Every row belongs to one group in each of 4 separate groupings. Each group adds its own fixed numbers to the row, and there is some noise. The rows also spread widely along 14 directions, which tell nothing about the answers.
Known rows, each followed by its group in each grouping:
6	-9	7	-7	-1	-11	9	-7	5	-3	7	5	17	-1	0	-5	15	16	1	-5	7	6	7	-3	-4	7	-5	-8	3	-4	7	-15	-20	-14	-2	-13
siba Z_419 zito Fikir
4	-17	-10	13	7	-9	-28	19	10	-11	11	-29	-15	-4	24	18	-28	-11	-8	20	11	-2	-3	-6	-8	-9	2	0	3	4	-10	16	12	18	6	24
siba Z_723 zito bif
15	-17	0	-12	28	33	-29	1	-2	17	-5	1	-10	7	6	-10	20	-2	5	15	16	11	8	-6	4	17	-5	-14	-25	-12	-17	-9	-26	11	2	-19
fufa Z_357 Kep zini
-4	-4	5	11	13	12	-8	33	-10	-16	7	15	-24	11	-5	-13	-24	12	10	16	-10	5	0	-17	14	6	9	3	12	-20	1	14	-8	-10	-4	-5
fufa Z_419 Kep Fikir
-17	-18	-7	11	4	1	10	16	-11	-3	-11	4	14	-1	-14	-13	9	5	14	-17	-16	-6	1	-18	13	9	-1	-6	7	-18	3	-11	1	-2	-2	-6
vunir Z_407 kiba Beg
6	21	10	-7	20	11	12	10	-1	1	28	2	-16	-17	21	12	3	-5	-2	0	0	26	-6	7	-6	-6	-4	10	-10	-20	-8	5	-23	-40	1	-13
Tafu Z_339 kiba bif
-18	10	17	-11	-24	-7	45	13	1	-19	-6	16	20	-7	-2	-8	4	-15	-5	-18	-29	-9	-38	-3	17	-8	13	19	14	-19	-2	4	-16	-4	26	-17
Tafu Z_339 zito zini
-7	-1	4	0	-5	-22	7	5	10	-15	14	1	5	-12	18	-1	-12	-14	-21	16	14	14	-9	1	8	-8	9	10	9	-1	-3	21	-12	-11	-4	8
vunir Z_357 kiba Beg
-12	-3	3	-11	8	-8	0	-1	-3	5	-1	-2	17	-16	31	0	6	-5	-12	-5	-4	18	-2	-12	12	3	-7	-13	2	-8	-7	6	-6	-22	2	-13
Tafu Z_407 zito bif
-10	-5	3	-9	4	-19	-31	14	0	10	-23	-21	3	-9	27	-3	3	17	0	3	0	7	9	-15	4	-4	-17	-16	0	-1	14	13	38	6	-3	4
siba Z_723 kiba zini
-2	9	8	8	-40	-3	8	-22	-13	5	-23	6	-14	13	-14	7	12	-3	-5	-18	18	-10	-11	-2	4	14	0	19	24	10	31	16	-4	15	-14	20
Tafu Z_357 Kep zini
6	-7	-13	-15	13	24	-7	3	-9	-2	7	-6	10	-10	-16	2	7	7	14	-16	-3	7	15	-7	6	12	-8	5	-4	-2	-3	0	-5	-19	0	-2
Tafu Z_407 zito zini
-4	4	-2	20	19	13	25	35	4	-22	26	17	-22	-2	-19	-8	-6	-24	38	8	3	9	1	9	3	9	11	19	-15	-16	-15	3	6	-7	3	21
Tafu Z_419 zito bif
-19	2	-1	1	13	21	5	8	-7	0	-1	13	-17	-3	9	7	2	-16	11	3	-13	-4	-9	-3	0	9	10	0	-9	-9	-13	-1	-19	-1	13	-9
fufa Z_419 kiba zini
25	7	20	-1	-18	-19	-14	-29	5	-2	11	14	-2	5	12	-2	-4	33	-22	8	14	17	11	-6	0	5	4	-2	21	19	28	-4	-27	-17	-6	-25
vunir Z_723 Kep zini
0	-7	-14	18	10	-12	17	13	-15	1	6	-1	16	-2	-1	-9	7	7	19	-26	0	25	16	-21	18	10	-22	-4	9	-13	9	-3	24	-32	-18	0
siba Z_723 Kep bif
1	-17	-11	-11	7	7	-13	-8	4	-10	6	-20	24	-20	-17	19	-7	18	-23	-8	-16	-18	6	-5	-3	-2	-3	-2	16	-1	7	-6	-18	-11	-4	-16
Tafu Z_357 zito Fikir
35	-13	-7	-19	-2	-1	-32	-17	13	10	10	-31	13	-2	9	14	15	15	-4	-5	25	9	18	4	-18	3	-17	5	-13	22	8	3	1	11	8	8
vunir Z_357 kiba zini
19	14	8	-4	-3	-16	-5	-15	18	-6	30	2	-5	-10	18	8	4	8	-1	10	21	28	17	15	-10	2	0	5	-9	18	9	2	-3	-21	2	-4
fufa Z_723 kiba Fikir
7	-10	-4	-17	0	-18	14	-9	24	-10	13	-14	42	-22	1	7	8	-6	-13	-9	0	7	0	7	-4	-8	-1	0	-7	5	-1	-7	-6	-10	12	-13
fufa Z_419 Kep Beg
22	-8	-4	20	-10	4	-26	-10	2	13	3	-19	-25	11	34	29	-11	-16	-21	7	22	6	-7	-9	1	-1	-3	-3	2	2	-1	9	-15	16	3	3
vunir Z_723 zito bif
-11	12	11	9	2	-10	-2	6	4	4	-13	-7	-2	-20	6	11	1	-6	-13	-3	-9	1	-6	-1	13	-7	0	-2	5	-11	19	11	14	-4	-6	-3
vunir Z_407 kiba bif
-3	11	8	27	-1	-4	15	7	1	-12	16	17	-39	5	-1	0	-6	-19	14	18	25	11	-4	9	-6	7	11	12	1	-7	0	5	-4	1	-14	22
Tafu Z_339 Kep Fikir
2	15	7	-12	10	4	-4	3	5	-9	11	11	-4	-10	6	-4	2	-1	2	8	-8	13	10	7	8	7	6	7	-10	1	0	9	-1	-13	8	-13
vunir Z_357 Kep Fikir
3	11	6	28	-10	-2	-2	2	-2	-7	-1	9	-26	2	-14	8	-10	0	8	4	7	-1	7	-3	13	8	7	13	16	5	28	14	18	4	-18	15
vunir Z_357 zito zini
3	13	4	-30	-12	7	-12	-7	-6	3	-1	-18	-11	-5	14	17	8	9	-8	-17	-1	-2	-4	6	-19	-1	-8	18	4	5	12	17	-11	-5	7	7
Tafu Z_357 Kep Beg
-4	-5	4	2	-12	-28	30	-9	6	-10	10	9	22	-3	-2	-9	11	2	3	-12	14	14	1	-1	-4	5	-3	4	10	0	8	-7	-9	-19	-8	2
Tafu Z_419 Kep Beg
29	-14	-4	26	2	-3	4	11	6	11	12	-17	-1	11	16	-1	8	-23	-2	-1	39	31	-4	-9	16	-3	-15	3	-11	-20	-5	12	-1	-6	-13	10
fufa Z_357 kiba Beg
7	1	-4	25	19	9	-23	-12	10	1	7	3	-20	-13	-7	15	-3	14	7	11	2	4	31	1	-1	9	4	-17	-3	7	18	-22	8	-8	-19	-18
Tafu Z_723 zito Beg
-18	-27	-15	-7	7	1	0	8	-8	-8	-3	-3	17	-6	-10	-5	2	0	5	-3	-3	-10	-2	-11	-5	12	-1	-3	6	-6	-14	-9	-10	9	1	5
Tafu Z_339 Kep bif
-4	9	10	7	-33	-11	-1	-11	-3	-3	-19	-4	-1	-2	1	16	-7	10	-21	-20	-17	-14	-13	-10	9	-4	7	5	30	3	37	10	1	6	2	-9
fufa Z_407 Kep Beg
-27	1	0	-7	0	-6	-10	11	0	-9	-7	-19	-12	-17	15	27	-22	1	-23	1	-19	-22	-18	-4	-13	-17	6	2	18	-8	9	16	-10	-1	1	5
siba Z_419 kiba Beg
0	-25	-29	17	1	1	8	-18	1	-2	6	-19	24	-11	-13	25	2	-21	-6	-22	7	-7	6	-6	5	8	-4	-4	5	5	-5	-9	-6	-1	-6	8
vunir Z_407 zito Fikir

New rows. What belongs after each?
40	-15	5	2	9	12	-15	23	8	-5	24	-13	-16	19	-1	-14	-1	7	8	13	28	19	1	-2	-8	-1	-7	13	-11	-16	-8	5	-19	3	1	9
Tafu Z_357 Kep Beg
3	12	10	32	9	2	20	4	16	-12	17	20	-24	-6	-11	2	-1	-15	11	16	2	4	-1	12	-1	2	21	3	-7	-9	7	-17	-6	1	-3	-11
fufa Z_339 Kep Beg
-1	3	11	8	-34	-11	14	-7	-4	-2	-18	4	2	12	1	6	-2	-6	-20	-15	-3	-9	-22	-9	15	1	5	9	22	-6	19	13	-15	9	4	-4
vunir Z_419 Kep Fikir
11	-9	-3	1	13	-6	-3	-5	5	0	23	-3	5	-3	28	4	0	0	-3	5	10	23	5	-6	-4	4	-6	-10	-6	-2	-11	-7	-12	-17	5	-13
fufa Z_339 Kep Fikir
1	8	5	5	-3	-6	-5	-13	10	-1	-5	-6	-8	-14	-7	12	4	-5	-13	4	15	-1	5	9	-1	-3	6	-1	3	4	21	2	-1	3	-16	7
siba Z_407 Kep Beg
9	-4	-5	3	-2	-8	-15	-21	8	9	-14	-2	12	-6	-3	4	14	2	-3	0	14	9	24	-3	11	13	-4	-12	-5	13	22	-5	11	4	-13	-10
vunir Z_419 Kep Beg
4	12	12	-9	-20	1	-27	-1	6	-13	-10	-6	-14	-1	9	9	-18	2	-19	10	-13	-8	-9	0	7	-3	14	11	10	12	14	26	5	18	22	0
Tafu Z_407 Kep Fikir
0	-6	13	1	-14	-4	-7	-9	0	8	-11	3	-18	9	13	1	9	0	-13	12	26	-3	-8	-1	-5	2	5	-9	7	-6	8	-5	-29	14	-11	0
siba Z_723 zito Beg
9	11	15	-5	-12	-6	11	-2	4	-6	10	7	-1	-4	4	0	8	8	-3	-6	0	5	-4	5	1	2	2	11	7	-1	15	2	-13	-8	5	-6
siba Z_357 zito bif
22	9	7	15	-2	11	8	1	9	-4	17	1	-19	3	-4	8	7	-16	12	0	15	8	-1	12	-3	3	7	14	-13	-1	3	-3	-9	7	9	9
siba Z_407 zito bif
-17	4	12	-12	-10	-27	15	-2	5	-14	2	26	26	-15	12	-20	4	1	-11	9	-7	17	0	-2	22	7	11	-1	7	6	1	3	-8	-15	8	-20
vunir Z_723 kiba bif
-3	5	6	-7	5	8	4	7	-12	-2	-6	14	-1	-5	-26	-13	4	11	1	-4	5	8	7	-5	18	8	-1	6	11	-12	15	5	-12	-22	-22	-7
vunir Z_723 Kep zini
1	-7	4	22	-14	-10	0	-9	-5	8	-16	9	-5	11	-5	-9	15	-3	14	-1	27	7	9	-11	14	17	-2	-8	6	3	17	-3	13	15	-17	16
siba Z_407 zito zini
-4	-2	-8	0	-6	-18	35	-2	6	-9	17	13	23	-8	20	-10	17	-26	19	-9	13	29	5	0	12	11	-1	4	-12	3	-16	-3	11	-16	11	2
Tafu Z_339 zito Beg
-8	-22	-4	-4	0	-9	-12	-4	2	-6	2	8	8	-2	6	-9	-7	-4	-15	26	28	13	5	-9	8	8	7	-7	7	2	-9	10	-26	-2	-14	6
Tafu Z_419 kiba Beg
0	7	3	-8	5	3	5	6	-10	0	7	4	-13	0	0	-3	3	-3	5	-4	17	17	2	-1	2	5	-5	12	3	-7	2	12	-13	-20	-14	10
vunir Z_723 Kep zini
-3	-5	-8	-3	4	0	-8	-1	8	-3	6	-9	-1	-8	27	14	-4	-15	-1	3	2	7	1	-3	-3	1	1	-3	-9	3	-10	6	2	-1	11	1
Tafu Z_419 zito Beg
7	-8	-9	-9	-8	17	-3	-4	4	-13	5	0	-7	-5	-42	8	2	0	4	9	23	-17	9	14	-8	8	14	17	4	7	10	-4	-19	17	-13	19
siba Z_339 zito Beg
-6	-19	-7	-4	8	18	2	-1	-11	13	-21	9	4	3	-22	-18	29	-12	9	2	26	4	6	-6	12	21	-3	-10	-9	-19	-6	-12	-19	9	-21	-3
Tafu Z_339 Kep Beg
-14	-8	-15	-18	9	-3	-15	2	-4	-5	4	-5	4	-15	0	2	1	3	12	3	9	6	20	1	-6	11	-3	3	-5	16	-4	8	11	-5	-4	18
vunir Z_723 kiba zini
-13	-12	3	-6	-11	-9	-11	-3	3	-5	-15	9	7	-3	12	-10	1	-11	-10	16	8	0	0	-7	18	10	14	-8	4	5	-2	7	-7	18	5	0
vunir Z_407 zito Beg
7	-11	3	-6	16	-9	-4	-3	0	2	21	-2	3	1	29	-6	6	19	7	-4	3	20	5	-11	-19	4	-12	-12	-4	-3	-10	-18	-19	-24	6	-17
Tafu Z_723 Kep zini
-21	8	-4	-11	25	40	-11	7	-13	-5	3	13	-37	-11	-19	9	-3	-5	9	7	-14	-16	5	10	-12	13	19	7	-6	-9	-5	-5	-35	-3	-4	-3
vunir Z_407 Kep Beg
12	-4	-5	6	-8	12	4	-2	-6	-2	2	16	-10	14	-10	-15	8	-23	5	9	36	22	5	-2	23	19	4	15	-4	-3	-6	16	-17	1	-14	15
Tafu Z_357 Kep Beg
10	11	9	27	1	-1	2	1	17	-6	11	1	-13	-9	16	15	-11	-19	-18	12	-3	10	-8	2	16	-9	13	3	-1	-8	7	7	-5	-6	3	-18
fufa Z_357 kiba Beg
3	-2	-5	18	21	-5	-25	7	19	-10	20	-15	-36	-10	3	17	-14	0	15	21	11	-5	18	15	-32	-3	8	-2	-12	11	5	-9	16	15	-5	18
vunir Z_723 Kep Beg
9	-11	-9	-30	-3	8	-35	-19	0	2	-6	-4	15	-14	6	5	-3	6	-22	18	20	14	18	-8	17	12	0	-5	4	19	0	17	-8	-3	-7	-5
Tafu Z_339 zito zini
6	2	8	26	-9	-5	-14	-5	-9	25	-16	-12	-37	11	24	17	9	-4	-2	-1	30	6	-6	-10	-5	2	-12	-6	7	-8	21	8	7	13	-22	16
vunir Z_339 kiba zini
10	26	16	-7	-24	21	3	-22	8	5	-17	16	-23	1	-13	10	25	-8	5	-4	-3	-15	-1	22	0	9	18	8	-13	9	22	-15	-15	24	16	-19
siba Z_723 zito Beg
-13	-13	-3	-5	14	17	-10	10	-17	2	-5	6	-16	7	-4	-8	5	3	7	3	1	-7	1	-8	-2	17	-1	-2	3	-15	-7	0	-24	4	-8	0
vunir Z_357 Kep Fikir
-10	20	4	21	0	-8	26	0	3	-12	19	5	-18	-15	0	21	-8	-1	4	-14	-12	-2	-1	6	-9	-7	7	7	14	-5	19	-10	-2	-28	-10	-4
siba Z_723 zito Beg
10	-1	8	-9	-13	7	-21	-13	4	-1	-12	1	1	-4	-4	6	-7	9	-29	12	5	-3	0	-3	19	2	8	-4	14	1	13	8	-22	1	-5	-19
Tafu Z_723 zito Fikir
-1	3	13	6	-10	-18	4	4	-1	0	-1	-1	-11	4	17	-3	6	0	0	0	11	7	-8	-2	-5	3	-4	5	7	-5	11	8	2	5	-2	10
siba Z_357 Kep bif
-21	18	-1	31	-14	0	23	8	-3	-19	0	11	-27	-8	-20	17	-13	-7	15	-14	-18	-17	-4	4	1	1	15	15	19	-3	23	0	15	-3	-8	9
Tafu Z_723 zito Beg
4	0	7	-16	-12	2	15	3	3	-7	6	7	9	2	-5	-3	11	2	7	-8	3	2	-4	4	0	8	1	9	-1	-4	2	2	-18	-5	11	-3
fufa Z_419 zito Fikir
-7	-20	-21	-23	-17	4	-6	4	-18	-10	-3	0	5	12	1	-10	-6	-13	-2	-1	23	6	0	-11	10	15	3	16	10	9	-17	22	-19	7	2	28
siba Z_723 Kep Beg
24	4	2	-26	-23	-9	5	13	14	-14	9	-20	4	9	-8	-1	8	-8	13	-8	21	3	-7	17	-14	-3	-3	32	-12	9	2	25	10	20	23	38
siba Z_419 Kep Fikir
7	4	18	-21	-7	-23	2	-30	17	11	4	-3	27	-24	21	10	24	14	-25	-1	15	13	4	8	-6	0	-6	-16	2	6	18	-15	-16	-12	-3	-28
fufa Z_339 zito bif
-4	2	-6	20	-5	-2	4	-3	-12	0	1	-2	-20	4	-11	11	5	7	17	-16	8	-6	8	-2	-12	14	-7	9	13	3	22	-2	9	2	-16	21
siba Z_357 Kep bif
0	3	-7	-14	-15	-19	15	7	6	-20	14	-18	17	-11	-5	14	-11	4	1	-24	-7	-2	-2	3	-11	-9	-4	26	12	10	15	18	12	-12	9	20
vunir Z_419 Kep Beg
-13	-15	-1	-12	12	-15	18	18	1	-5	4	5	33	-10	5	-24	14	3	8	-6	1	21	4	-13	11	3	-10	-7	-4	-20	-10	-2	-4	-29	-5	-8
Tafu Z_419 kiba Beg
-3	-16	-4	15	11	-16	13	16	18	-15	12	-19	15	-17	-17	2	2	-14	9	1	12	-6	-1	9	-8	-6	1	1	-4	-7	-3	-10	13	11	-4	24
siba Z_407 zito bif
-23	-14	10	8	7	-2	5	38	-6	-10	-5	-4	-13	-4	-11	-4	-17	0	-12	11	1	-15	-25	-9	4	-11	5	1	23	-36	1	9	-20	2	-19	9
fufa Z_723 zito bif
1	-13	5	-3	15	22	-19	17	-7	-3	-7	1	-13	7	-12	-12	-2	8	-2	13	-4	-10	-5	-9	5	6	7	-7	0	-21	-6	-4	-27	11	2	-9
siba Z_407 Kep Fikir
29	5	20	20	-6	8	32	-2	9	0	17	1	-7	14	-17	2	23	4	8	-27	-6	-7	-21	9	-17	-4	0	9	-5	-25	10	-32	-38	0	16	-21
vunir Z_407 Kep Fikir
-19	2	2	-4	8	-4	4	-2	3	0	-6	5	-5	-17	-13	3	14	-1	11	2	15	1	16	8	-6	9	-1	-5	-2	-3	13	-3	5	-10	-26	11
Tafu Z_419 zito Beg
-8	-16	-7	1	22	4	6	43	2	-17	19	-19	-7	-5	-8	-4	-7	0	16	0	-5	-8	-9	-1	-18	-10	-3	12	-2	-25	-13	1	-4	-2	2	20
siba Z_357 kiba Beg
-3	-17	-4	-25	-7	-6	-7	8	-11	6	-4	-12	9	10	33	-3	7	0	3	-9	14	10	-8	-18	-5	5	-15	-1	1	-3	-12	14	-10	0	12	15
siba Z_419 zito zini
11	-7	4	-25	-3	6	4	10	6	-8	6	-2	20	-1	5	-11	5	-7	-11	2	-1	10	-14	-1	13	-2	3	7	-7	-14	-14	8	-23	0	22	-16
fufa Z_339 Kep Fikir
21	6	6	7	-19	17	9	-16	-5	3	-6	0	2	7	-15	10	6	0	-16	-21	-4	-2	-15	-6	14	2	0	15	13	-8	17	2	-28	-5	2	-18
Tafu Z_357 Kep zini
7	-22	-10	19	4	3	-21	17	2	-9	1	-11	-17	18	9	3	-19	-8	15	12	3	-5	-3	-15	-5	5	4	1	-2	3	-11	7	9	29	15	20
siba Z_419 Kep zini
-9	-14	1	12	5	-22	-11	4	12	-5	-9	-16	13	-15	3	7	-6	12	-17	7	-8	-12	0	-6	0	-11	-1	-19	10	-6	11	-10	8	5	-7	-9
siba Z_723 kiba Fikir
2	-22	-13	7	7	9	3	6	-1	-16	24	4	-2	3	-9	4	-10	-1	9	4	1	-6	-2	-4	-13	10	10	7	4	-1	-15	-14	-26	8	12	1
fufa Z_339 Kep bif
21	-21	-7	43	5	18	-4	-8	-1	-3	15	15	-23	19	-11	-5	-9	-19	-1	20	32	14	2	-9	13	15	15	-3	0	-8	-11	-11	-38	5	-15	0
Tafu Z_407 Kep Beg
-1	-7	-17	18	23	11	-15	11	2	1	9	-1	-22	1	30	3	-2	-33	27	14	13	23	15	-6	7	13	-1	-8	-28	5	-28	5	25	5	9	13
Tafu Z_723 zito zini
18	2	9	12	3	6	-21	12	6	4	-7	-9	-24	12	15	-2	5	2	16	3	-2	4	-2	-5	-4	0	-3	-2	-14	-5	3	-2	17	20	18	-5
Tafu Z_723 Kep zini
-9	2	5	-2	9	8	-10	1	-1	-6	9	4	-24	-6	-6	7	1	11	2	12	5	-10	6	8	-18	7	6	3	3	-1	6	-3	-20	-1	-9	5
siba Z_357 kiba Fikir
25	-12	-7	-17	-11	12	-12	12	2	9	-15	-18	14	11	0	-7	13	-19	-7	-1	30	18	-2	-7	26	-1	-10	10	-15	-11	-5	26	-2	12	4	12
siba Z_419 kiba Beg
12	9	-4	13	2	-8	-2	-11	14	-4	15	-13	-7	-16	-8	20	5	13	12	-11	7	4	23	11	-15	0	-6	1	-1	11	25	-13	20	-12	-13	3
Tafu Z_723 zito Beg
-8	-4	17	-17	-8	-18	-1	4	-8	7	-8	-9	10	2	32	-6	16	27	2	-20	-11	4	-7	-16	-10	2	-17	-12	11	-14	10	-3	-4	-12	9	-11
Tafu Z_407 zito Fikir
9	-2	6	15	4	-2	18	-5	7	-20	30	14	5	-7	-16	1	-6	13	-6	0	-5	4	1	2	-3	0	13	5	12	-6	6	-18	-37	-27	-1	-17
siba Z_407 kiba Fikir
23	-19	-15	-17	27	17	-24	-6	3	-1	28	-11	9	-6	-3	9	-1	19	0	4	13	16	26	-3	-11	11	-10	-6	-9	5	-8	-7	-25	-24	-5	-10
fufa Z_419 Kep Fikir
13	-6	7	-4	3	-8	0	-14	6	11	10	-6	4	3	13	-1	32	19	11	-10	15	8	12	5	-24	10	-15	-11	-11	0	7	-23	-13	-3	1	-8
siba Z_357 kiba Fikir
10	-12	3	0	-12	13	-19	13	-13	-2	-6	-1	-18	19	0	-2	-7	23	9	-1	-4	-11	-4	-19	-1	7	1	4	16	-4	11	1	-6	18	8	2
siba Z_339 zito zini
5	0	6	11	4	14	-1	-7	9	-17	11	24	1	-12	-23	-4	-8	-4	-11	20	-7	1	3	5	18	9	26	4	1	1	-2	-8	-30	-1	6	-22
Tafu Z_407 kiba bif
2	4	7	14	-11	-19	5	-7	15	-10	4	0	-14	-3	-8	3	0	-14	-1	13	33	5	-2	13	-8	-1	8	9	2	10	8	5	2	11	-14	25
Tafu Z_723 Kep zini
1	-5	3	5	9	6	-35	3	8	-2	-3	-2	-21	-3	4	4	-5	13	-1	26	5	-4	14	1	-3	7	7	-12	-6	7	7	-1	3	17	0	-5
fufa Z_723 kiba Fikir
-12	-8	-13	9	0	-24	-13	4	19	-19	-10	-10	32	-29	-5	8	-22	-4	-17	11	-17	0	15	-10	29	-6	10	-8	10	13	16	15	40	-1	-2	-5
siba Z_419 kiba Beg
14	-3	-17	-7	28	17	-3	15	6	-11	28	-17	9	-18	-7	11	-2	2	11	-9	-9	10	17	2	0	0	-8	7	-13	-7	-8	0	5	-27	3	-3
siba Z_357 zito Fikir
7	12	18	6	-5	-3	-9	0	-5	9	-8	-2	-20	4	9	4	4	12	-7	-3	7	5	-3	-6	2	0	-7	4	11	-7	25	11	-1	-5	-14	-2
vunir Z_357 Kep zini
5	9	22	-2	2	-14	-1	0	15	8	3	-9	-5	-9	33	3	18	-10	-6	4	11	15	-13	9	-11	-8	-4	-5	-16	-9	-2	1	-6	1	12	-3
Tafu Z_407 kiba bif
6	-10	-14	-8	12	26	-23	1	-11	-1	7	0	-6	-4	-12	11	-10	19	1	-4	-6	0	22	-12	5	12	-1	0	8	0	9	1	-17	-18	-10	-11
vunir Z_419 zito Beg
-9	-2	5	16	0	-24	23	2	6	-21	32	13	0	-5	18	-1	-12	-6	-1	10	6	14	-7	-1	-7	-2	12	3	9	0	-10	-2	-22	-21	4	7
siba Z_407 kiba Fikir
-2	5	16	23	5	-2	-10	-10	5	8	-2	9	-21	-4	20	6	7	2	-3	11	0	5	0	-2	-3	6	6	-15	-3	-4	9	-12	-9	3	0	-16
Tafu Z_407 kiba bif
30	-18	-1	-12	9	0	13	4	14	3	23	-5	21	5	14	-14	28	-8	14	-2	28	26	4	2	-5	2	-9	-3	-26	-13	-21	-21	-20	-5	14	-9
siba Z_339 zito Beg
7	14	9	13	12	-9	-7	-4	15	1	22	-17	-21	-18	8	33	-1	17	4	-3	2	0	10	14	-35	-7	-6	0	-1	4	25	-8	6	-14	-8	3
fufa Z_419 kiba bif
13	-8	0	-57	1	9	-38	-18	-12	23	-7	-27	21	-6	26	10	27	42	-11	-25	-5	3	13	-10	-21	8	-28	-5	-3	10	10	1	-20	-10	13	-19
vunir Z_357 kiba zini
-8	2	-6	-4	20	-12	1	-3	5	22	-6	-26	6	-22	24	12	29	-31	9	-11	35	26	11	5	1	1	-25	-11	-24	-6	-3	11	31	-11	-21	26
vunir Z_407 zito zini
-16	5	-1	36	-14	-19	10	-33	-12	1	-4	25	-17	0	-5	6	1	-2	-2	0	25	8	18	-6	8	23	7	-10	25	15	27	-4	-2	-12	-37	11
siba Z_407 Kep Fikir
